The rows come from 4 hidden closed curves, with some noise, and rows from the same curve form a group. Each curve winds through 10 dimensions. The rows are also pushed far along 6 directions, which tell nothing about the answers.
In the rows, zero is written as 128.
Known rows, each followed by its group:
[ 86 138 137 136 128 138 113 100 117 135  86 125 185 140 127 121 107 104
 117  98 125 126 160 169 169 137 141 147 168] -> D
[133 103 121 141 111 107 104 116 118  95 178 113  67 101  88 149 142 136
 146 133 106  68  83 127 101 146  95 119 153] -> S
[219 136  88  79 114 112 136 180 152 161 197 138  80  95 122 144 130 144
 163 110 133 112 195 103  81 120 119 140  96] -> S
[185  84 121 196  99 107 127 128  69  65 178 131  69 128  99 162 136 130
 164 143 128 137  89 139 111  91 102 109 122] -> G
[ 73 148 111 105 153 154 118 180 168 164 119 118 107 139 154 105 106 117
 107 118 129 109 164 124 109 132 143 103 119] -> D
[134 136 138 120 122 128  95 141  95 135  98 149 168 147 145  95  89 138
 115 119 135 175 145 128 150  96 154 106 139] -> G
[172 106 125 125 111  56 104 122  57  95 177 155 104 136 112 109 112 112
 127 133  99 145 102 103 157  79 106  97 124] -> G
[207 140 101 115 100 101 132 105 141 125 158 124 131 116 114 141 126 133
 146 111 127 107 154 130 126 135 114 162 118] -> G
[120 126 162 148 124 137 130 144 104 127  82 171 142 157 154 110 130 153
 133 136 169 208 129 123 132  80 148 113 134] -> S
[139 109 104 147 120 135 121 153 104 146  91 183 119 145 131 143  96 174
 135 162 169 164 117 152 104  90 128 118 140] -> D
[151 112 177 149  99 114 107  40 125  52 125  91 175 120  94 140 160 121
 143 134 120 136 101 124 174 160 107 156 130] -> S
[104 140  71 124 157 147 133 195 125 194 114 151 142 141 156 111  89 110
 104 128 119  97 155 151 130  93 158 128 129] -> S
[159 136 118 101 117 115 167 109 129 113 143 157 109 144 140 141 121 178
 139  80 139 153 138 138 130 148 132 158 139] -> D
[252 132 130 127 102 113 144 176 140 124 156 140  86 111 135 134 178 146
 201 138 138 137 142  96  75  90 143 133  93] -> S
[112 132 173 151 136 157 125 112 116 100  56 143 204 121 134  97 190 153
 111 160 174 181  83 110 143 135 159 119 179] -> M
[201 137 116 161  98 107 160 140  59 105 110 187 119 163 124 125 158 187
 169 146 146 156 128 140 104  78 146 117 133] -> M
[115 110 167 163 124 117 114 117 135 109  98 112 180 101 138 112 174 105
 126 152 150 146 104 107 146 114 142 118 135] -> M
[195 133 147 135  90 103 127  91  97 109 139 166 114 136 114 133 138 173
 173  88 138 139 132 127 111 117 136 134 145] -> S
[106  87 146 122 145 133 115 100 128  83 149  66 151  94 114 155 149  64
 110 140 115 125  79 124 165 188 121 132 136] -> M
[195 157 138  98  91  98 149  67 129 104 156 113 127 125 104 131 135 168
 147  96 112 121 164 121 123 155 115 149 135] -> M
[243 134 122 125  99 117 129 122 179 139 186 108  97 103 113 157 151 143
 184 130 124  97 158  91  73 124 113 150  85] -> D
[155 120 157 185  96 107 128  81  56 111  87 170 158 148 123 133 131 169
 123 121 170 197 111 138 132  88 138 110 196] -> S
[160 111 136 158 116 101 114 111  65  93  85 157 186 153 133 115 125 106
 137 132 144 175 120 148 177  88 146 117 146] -> M
[142 146 101 129 109 111 131 153 120 184 133 188 120 131 126 120  96 182
 128 114 147 132 185 138 108  80 115 137 110] -> S
[188 124 148 143 118 171 166  86 117  86  99 120 129 126 121 155 176 156
 156 134 156 159  79 129 110 172 145 141 140] -> G
[162 130 135 108 144 147 131 161 143 138  92 140 168 141 167 117 129 126
 130 147 160 193 136 107 135 118 164 124 112] -> G
[133 147 109  72 126 104 136 130 142 127 126 154 179 153 147 100 106 130
 137 100 118 130 205 141 172 113 130 164 123] -> D
[130 127 142 103 108  89 162  81 160 119 172 120  85 115 124 156 133 138
 150  98 103  97 129 121 118 142  94 159 107] -> M
[148 159 128 124 107  67 152 120  90 161 145 155 128 138 136 119 120 134
 122  94 106 141 183 134 138  83 119 141 130] -> G
[150 110 118 133 100 121 118 102 138  76 134 112 135  89  91 133 173 148
 142 169 145  88  95 125 112 161  99 124 148] -> D
[116 128 137  70 133 168 146  86 177  98 101 105 131  93 114 152 176 156
 147 125 158 117 115 133 104 233 137 144 155] -> S
[155  97 177 158 141 144  79 121 116 103 102 128 233 146 145  96 121  60
 114 152 130 195 101  99 214  74 151 140 120] -> M
[160 116 129 151 132 125 133 135 118  76 142  98 141 150 132 144 141 102
 139 146 127 160 138 137 151 122 114 145 130] -> M
[ 37 146 123 125 132 110 118 104  77 127 104 132 123 130 114 100 103 134
  68 113 117 116 122 154 149 154 122  90 183] -> G
[ 96 161 121  80 190 148 147 163 216 197 149  82 131 146 180 144  99  88
 114 128  90 119 175 107 125 159 149 150  83] -> M
[134 157 123 150 126 183 142 156 166 170  72 137 109 141 150 128 136 170
 163 124 177 132 169 137  52 122 172  97 120] -> D
[160  99 133 173 111  99 105 154  44  72 139 161 122 165 119 100 133 138
 154 154 114 157 107 123 144  49 138  92 125] -> G
[143 121 139 122 132 125 140 108 164  95 151 119 138 118 132 141 165 137
 153  96 141 130 129 112 130 164 131 155 126] -> G
[117  97 119 181 139 124 107 175 136 109 174  92 104 115 118 133 128 108
 112 195 106 103  87 109 122  94 101 108 102] -> M
[ 33 118 130 128 140 162 112 136 113 118 111 130 102 118 119 103 121 120
  91 113 128  99  82 143 132 160 133  92 169] -> D
[122 147 132 138 136 128 116 113 160 116 164  57 117 140 121 134 111  90
 119 120  91  98 154 118 128 154 116 120 108] -> D
[127 109 155 181 147 127 121 128 119  91 134  97 175 126 133 101 178  58
 119 137 100 126  76 104 176 106 143 139 118] -> S
[146 122 111 139 141 100  97 163 101 116 168 145 134 156 138  93 103  87
 117 105  98 128 140 118 177  75 130 128 150] -> D
[129 126 126 161 120 131  94 181  86 132 142 142 110 126 111  89 118 118
 118 141 107 112 104 124 132  72 137 107 136] -> S
[195 104 118 174  87 104 101 119  89  74 169 143  71 119  80 130 150 157
 170 152 125  96  70 118  97 112  97 111 114] -> S
[163  73 153 158 119 117 138 101 116  41 175  92 126 104 108 154 189  64
 161 128 104 120  66 118 167 136 109 151 107] -> D
[ 27 144 152 152 137 120  92 111 100 139 114 128 188 128 107  73 114 111
  61 122 104 116 136 136 194 120 110 135 148] -> S
[ 56 112 119 194 157 183  94 126 117 125  96 107 153 122 105 133 121 126
  76 170 140  97  66 144 131 160 134 107 158] -> G
[130 138 125 129 121 157 126 110 179 113 121  67  90  89 114 150 165 123
 134 136 144  89  84 124  81 205 120 122 137] -> G
[149 125  92 183 108 127 145 148 105 138 123 158  94 137 121 132 119 159
 141 137 150 107 120 150  96  90 129 124 101] -> S
[ 43 126 165 107 142 156 130  97 120 153  97 146 162 132 120 121  98 128
  89 115 116 139 115 143 169 138 126 145 132] -> M
[ 63 128 114 183 157 141 114 153 116 118 134  89 107 145 117 121 119 124
  92 179  89  79  79 132 118 131 125  89 126] -> M
[ 77 139 110 146 148 172 102 150 168 135 132  73 122 102  98 118 145 131
  85 184 116  61  92 117  98 177 116 107 129] -> M
[150 148 106 120 145 151 174 150 166 128  91 118 134 150 157 145 159 136
 153 153 147 141 153 141 109 142 146 150 104] -> G
[ 85 105  89 148 146 134 102 163 157 115 128  95 104 113 121 144 116 125
 109 199 139  99  99 137 103 141  94 100 121] -> D
[103 127 114 111 115 124 114 126  80 150 155 185  58 125 100 115  76 195
 106 113 118 105  98 123  93 117 108  82 145] -> G
[ 89 142  95 162 159 136 131 175 131 152 121 113 104 151 138 123 128 134
 116 179 103  82 102 130  97 123 135  98 107] -> M
[116 156 116 153 121 132 150 139 125 155  94 118  92 118 130 133 158 151
 139 129 145 113 137 145  63 151 153  93 127] -> D
[156 124 102  76 150 141 104 146 180 122 187  76 102 104 111 139 128  88
 133 148  94  77 119 101 120 182 112 130  89] -> S
[143 127 162 121  81  91 132  73 114  87 144 112 126 111 115 117 138 121
 142  80 123 129 144 123 145 129 117 121 130] -> M
[170  99 111 151 152 116 110 198 137 125 127 144 161 164 168 127 119  90
 146 196 134 179 136 111 155  51 136 127  81] -> D
[105 120 134 192  95 123 123  98  45 104 128 144 100 109  68 126 136 173
 109 144 116  91  66 147 111 119 107  96 172] -> G
[173 105 118 119  98 140 159  93 161  79 112 136  92  90 103 183 199 169
 198 155 182 110 101 149  66 179 108 147 141] -> D
[100 143 127 111 130 140 140 127 132 201 116 161 126 114 133 154  96 177
 110 107 152 142 155 143 105 131 132 146 146] -> M
[173 122 136 114 136  92 132 125 119 143 120 160 159 172 171 134 102  96
 141 124 138 203 160 117 162  73 134 144 115] -> G
[152 128 150 121 102  89 129  65 147  75 140  71 148  94  93 143 184 120
 138 161 117 103 115 115 131 181  92 141 144] -> D
[ 55 149 105 108 145 166 151 151 126 161  90 149  83 117 133 118 127 152
 114 106 141  95 116 153  89 161 150 104 152] -> D
[ 70 150 144  53 105  87 142  69 144 111 177  88 101 116  97 135  97 155
 129  85  70  75 187 143 137 176  82 145 113] -> G
[102 136 166 114 169 155 122 108 154 113 123  68 197 139 151 103 139  42
  96 104  95 150 127 107 196 163 159 144 116] -> S
[ 64 156 135  98 157 133 109 149 132 157 127 117 139 145 152  85  87 103
  85  92 100 128 154 123 160 139 148 114 136] -> G
[108 150 131 133 160 173 107 162 149 161  61 114 173 129 154 115 133 133
 104 167 161 155 126 123 113 147 175 102 130] -> G
[123 133 107 169 151 139  88 181 131 149 141 117 184 152 145  93  79  92
 101 126 104 124 156 124 174  74 148 131 104] -> D
[109 136 127  79 100 103 157  55  92 135 160 142  87 106  99 167  79 174
 115  49 116 122 145 162 124 180  99 143 162] -> M
[ 62 139 110 164 153 145 147 143  77 171  76 188 126 169 154 107  86 161
  78 129 148 159 102 147 121  93 146  92 165] -> S
[140 143 137 102 120 123 151 124 180 148 151  93 112  95 132 153 164 102
 153  90 136 117 184 128 107 163 120 162 100] -> M
[178 128 132 128  70  89 135  62 105 121 149 136 120 117 100 166 103 174
 147 100 127 119 151 147 113 126 102 151 153] -> S

New rows, each followed by its group:
[137 113 132 190 136 137 119 151 126 106 125 110 156 136 134 107 158  92
 125 163 121 126  84 113 156  96 133 130  83] -> S
[167 120 151 128  80 116 134  72  91  73 123 129 103 128 107 126 133 144
 153  84 142 144 114 137 123 139 127 106 148] -> M
[110 114 123 105  94  77 119  67  56  86 195 112 104 111  75 136  72  93
 109  57  77  97 144 164 184 146  81 135 143] -> M
[117  95 136 104 142 129 145 112 137  83 124 126 143 119 134 144 164 112
 135 131 148 153 104 130 147 161 124 137 145] -> S
[ 78 134 178  84 132 118 157  59 155 135  95 129 165 117 146 154 139 131
 106  96 151 178 137 126 149 172 125 158 155] -> G
[103  94 102 170 155 195 108 172 144 111 115 123  85 133 116 129 145 115
 141 188 142  83  56 127  82 121 132  84 112] -> D
[125 133 145 113 112  72 143 125 100 138 145 144 122 134 148 127 114 125
 122  91 118 168 154 130 150  97 119 141 143] -> D
[ 99 142 122 173 146 171 109 198 137 165  90 148 104 134 135  96 141 150
 112 186 155 129  92 109  84 102 142  90 105] -> S
[124 136 140  95 139 126 177  82 179 125 145  81 124 114 146 166 155 114
 117 126 126 132 120 106 118 189 113 147 103] -> S
[ 94 119 119 161 163 156  63 183 150 151 137  89 179 135 123  89  93  69
  73 186 100 105 116 108 175  92 121 121 110] -> M
[ 80 121 112 141 131 166  99 137 174 105 127  66  91  98 107 122 145  97
 107 146 138  72  96 131 101 182 108 100 128] -> M
[142 147  93  82 136 123 159 155 144 176 143 136 150 129 151 126  96 112
 125  93 101 107 193 145 147 115 142 163 113] -> S
[220 123  99  98 116 112 168 151 142 131 156 130 134 110 143 151 153 113
 173 114 127 128 163 127 118 115 138 160 106] -> S
[162 103 115 154 146 110 119 155  95 102  97 146 153 145 151 108 149  76
 118 171 144 179  79 124 168  93 138 115 139] -> G
[ 78 124 157 140 128 166 127  82 147  82 102 119 155 127 110 113 165 146
 118 129 138 106  83 127 135 165 126 130 175] -> D
[173 123 135 199  95 147 104 133  71 108  89 164 150 145 111 106 129 167
 130 156 160 160 102 142 124  77 142 106 163] -> M
[147 128 117 140 147 136  95 144 168 121 129  77 187 119 136 110 139  61
 112 157 113 108 123 114 171 143 133 156 106] -> G
[ 64 139 140 188 148 150 111 117 123 109  63 103 193 140 133 110 158 137
  84 188 144 141  77 131 147 147 147 108 152] -> D
[147 115 113 156 106 106 144 107 104  81 124 116 105 117 113 151 153 140
 137 157 140 119 104 143 107 143 105 114 159] -> S
[167 112 115 143 121 113 132 131  76 109 170 134  79 138 122 147 102 130
 135 103 118 144 104 129 122 112 133 105 141] -> M
[ 99 150 155 129 142 106 133 104 103 131 133  99 181 128 130 110 137 110
  96 111  87 129 149 125 167 140 144 136 144] -> M
[102 145 136 149 153 158 143 155 158 132  97  99 145 139 136 132 172 141
 126 190 127 117 124 123  99 142 140 127 108] -> M
[174 135 118 138 129 114 140 149 174 140 122 131  89 132 150 156 168 158
 167 182 164 142 139 111  56 116 121 121 116] -> D
[232 116 100 155 105 108 113 145 127 103 159 104  93 112 119 141 145  89
 160 149 129 118 101 111 110 115 113 126 111] -> G
[125 152 123 101 126 137 131 114 190 128 127  86 143 106 134 122 135 119
 123 102 123 100 149 131 136 178 124 163 125] -> G
[ 80 145 166  98 160 110 143 119 155 150 109 107 178 132 165 123 139  91
  99 118 119 174 144 117 181 145 137 162 136] -> D
[117 134 103 127 120 105 122 133  81 155 117 186  67 130 111 122 105 193
 121 142 144 119 102 132  75 116 115  77 150] -> G
[182 134  98 124 113 126 116 152 125 155 117 161 134 146 136 137 101 157
 164 144 138 131 166 144 111  84 136 138 117] -> S
[150 120  91  96 154 161  94 178 203 147 163  79 112  93 119 145 134  98
 146 181 113  59 119 112  99 167 114 134  89] -> S
[215 137  98  72 142  87 124 188 140 165 141 157 140 144 172 138 106 100
 160 140 132 180 194 117 139  88 138 151  95] -> D
[ 52 147 111 179 186 169 112 182 163 177 105  74 136 158 167 113  99  66
  72 174 111 115 116 118 133 125 147  95  96] -> S
[147 108 125 180 109 105  95 129  90 109 188  87 116  94  86 127 130  89
 108 158  80  83  88 113 144 105  96 118 112] -> G
[ 69 134 132 140 150 120  90 155 136 131 148  67 150 125 133  84 107  49
  89 134  80  90 134 112 163 120 133  92  99] -> M
[160 142 113  84 108  85 176  97 136 120 148 115 150 121 134 149 128 123
 144  91 105 122 189 148 151 133 116 176 130] -> S
[101 176 104 120 128 154 134 134 191 188 126 133 103 120 130 123 122 188
 124 106 144  72 179 135  65 152 129 136 150] -> D
[200  87 129 135 112  96 124 122  87  89 150 174 131 161 135 141 100 124
 157 129 140 190 117 122 164  68 119 136 115] -> G
[133 150 102 127 139  98 158 163 136 199 119 190 119 142 172 125 114 166
 122 101 154 156 174 129 102  84 149 140 154] -> M
[117 150 109 120 115 141 113 125 172 166 126 107  67  93  96 141 133 172
 135 165 135  53 112 122  42 180 110 102 123] -> G
[ 96 112 141 113 125 164 144 131 157 143  87 135 103 116 129 152 151 136
 156 157 159 122 121 137  82 134 131 113 116] -> D
[150 101 120 189 148 126 107 175 124 155 143 142 121 116 140 122 150  84
 135 144 132 124  86 107 123  87 146 119 112] -> M
[ 45 129 141 117 137 123 114 107  81 125  81 131 134 162 134 108  71 100
  75 133 112 155 118 160 176 121 120  98 164] -> G
[109 100 126 129 115  84 116 111  81 123 158 160 123 147 116 133  53 137
 108 121 103 142 122 142 169  71  95 130 136] -> M
[131 129 108 157 114 130  80 171 105 145 126 158 101 132 113 101  97 171
 133 142 134 103 117 128  94  88 135  82 128] -> G
[149 153  96 140 108 139 139 103 128 152 115 159  75 120 113 140 122 212
 137 121 149  81 102 135  53 157 127 106 157] -> M
[142  99 126 154 143 129  58 156 153  94 165  47 137  93 106 119 142  61
 118 197 100  87  82  91 142 144 114  92  97] -> G
[114  80 133 182 118 167  87 142 134  98 139  80 107  76  87 135 160  86
 129 165 131  75  55 118 105 138 116  91 124] -> D
[145 135 117 123 140 135 108 165 134 154 161 144 118 135 124  95 104  83
 116 102 114 127 152 117 156  94 116 146 113] -> M
[151 133 138 109 131 124 160  97 156 107  69 116 152 120 156 147 182 114
 135 157 169 167 102 126 123 170 132 146 141] -> G
[128 123 138 183 130 113  97 182  88 137 127 160 142 128 133  89 154 119
 122 129 139 145 121 116 135  73 148 109 152] -> S
[ 61 133 127 165 122 136 103 158  92 147  91 133 128 140 122 104  91 127
  97 129 123 117 131 165 137  92 134 106 171] -> S
[ 95 130 153 163 119 145 115 111 156  86 112  56 123 113 114 136 160 109
 119 153 133 123 107 129 118 173 109 121 115] -> S
[209 159 119 156 103 120 186 132 132 149 107 175 108 146 153 141 176 186
 181 101 168 149 151 128  71 110 159 137 104] -> S
[ 34  96 142 135 120 164 116  87 135  83 117 100  93  97  82 129 134 134
 111 161 123  66  61 142 112 165  90  90 150] -> D
[108 124 133 174 141 177 112 155  85 117  71 163 157 143 118  91 152 124
 108 144 164 160  99 146 145 114 148 119 164] -> M
[122 134 124  91 108 106 146  84 141 123 135 132  71  93 107 152 159 188
 138 144 148 104  99 120  65 187  99 104 138] -> G
[ 67 140 122 135 140 158 121 109 106 146 114 173 128 143 122 104  84 165
  86  76 132 117 103 147 149 137 141 131 175] -> G
[212 131 120 127  85 131 151  96 124 109 167 130  57 138 107 164 116 160
 187  86 128 113 156 134  75 126 121 123 100] -> D
[114 112  91 122 156 117 103 173 104 164 177 124 108 129 129 134  64  78
  99 120  91 118 131 132 150 105 122 114 109] -> M
[129 122 104 138 134  99 131 166  95 154 160 170 135 173 144 112  68 107
 123 111  91 134 166 138 169  38 120 144  93] -> D
[145 144 113 104 140 105 130 155 122 121 146 156 172 175 163  87  84 123
 122  78 108 162 192 130 193  80 145 158 120] -> D
[159 155 117 118 126 124 118 134 199 155 156  88 142 111 134 138 139 112
 146 109 122  96 195 120 111 144 128 163 114] -> D
[122 183 143 128 136 123 146 118 162 159  80 126 147 165 166 126 133 163
 134 130 151 163 193 126  93 131 153 122 141] -> D
[ 54 109 149 123 126 129 116  93 112 110 118 136 149  93  97 110 140 136
  81 135 134 115  77 127 157 153 106 122 172] -> M
[134 106 128 142 109 115 102  71  95  88 184 104 135 110  73 146  93 123
 104 104  93  96 100 141 168 150  92 145 142] -> G
[132 121  79 113 172 143 117 196 205 121 177  82 119 123 152 122 134  89
 127 158 112  83 137 104 130 146 121 140  71] -> D
[171 131 151 116  92  86 162  99 132 114 162 143  91 134 132 146 135 132
 167  71 129 154 162 125 132  97 103 167 114] -> M
[172 103 126 179 134 137 118 131 115  93 150 108 142 122 110 150 155 113
 139 164 136 135  94 121 123 132 131 126 117] -> G
[112 172 134  81 143 139 131 115 215 151 105  79 190 120 156 113 133  95
 120 106 119 112 185 123 161 177 143 184 116] -> G
[144  96 128 213 112 148 129 142  66 107 119 139  65 139 103 158 135 146
 143 170 148 140  59 146  79  87 120  90 141] -> G
[181 156 159  97  93  64 170  79 126 112 147 133 171 139 136 117 147 152
 151  92 106 156 186 111 158 106 120 168 108] -> D
[213 112  93 126 114 146 121 146 139  92 140 118  84 122 119 145 146 127
 172 152 160 128 112 116  88 144 128 102  99] -> M
[ 53 113  98 137 138 133 102 142 114 128 137 126  62  96  97 122 126 151
  90 163 134  75  57 123  82 165 109  69 147] -> G
[124 101 106 125 107  97 128 123 105 121 161 164  88  95  96 125 127 152
 121 132 127  94  83 125 117 115  87 121 137] -> M
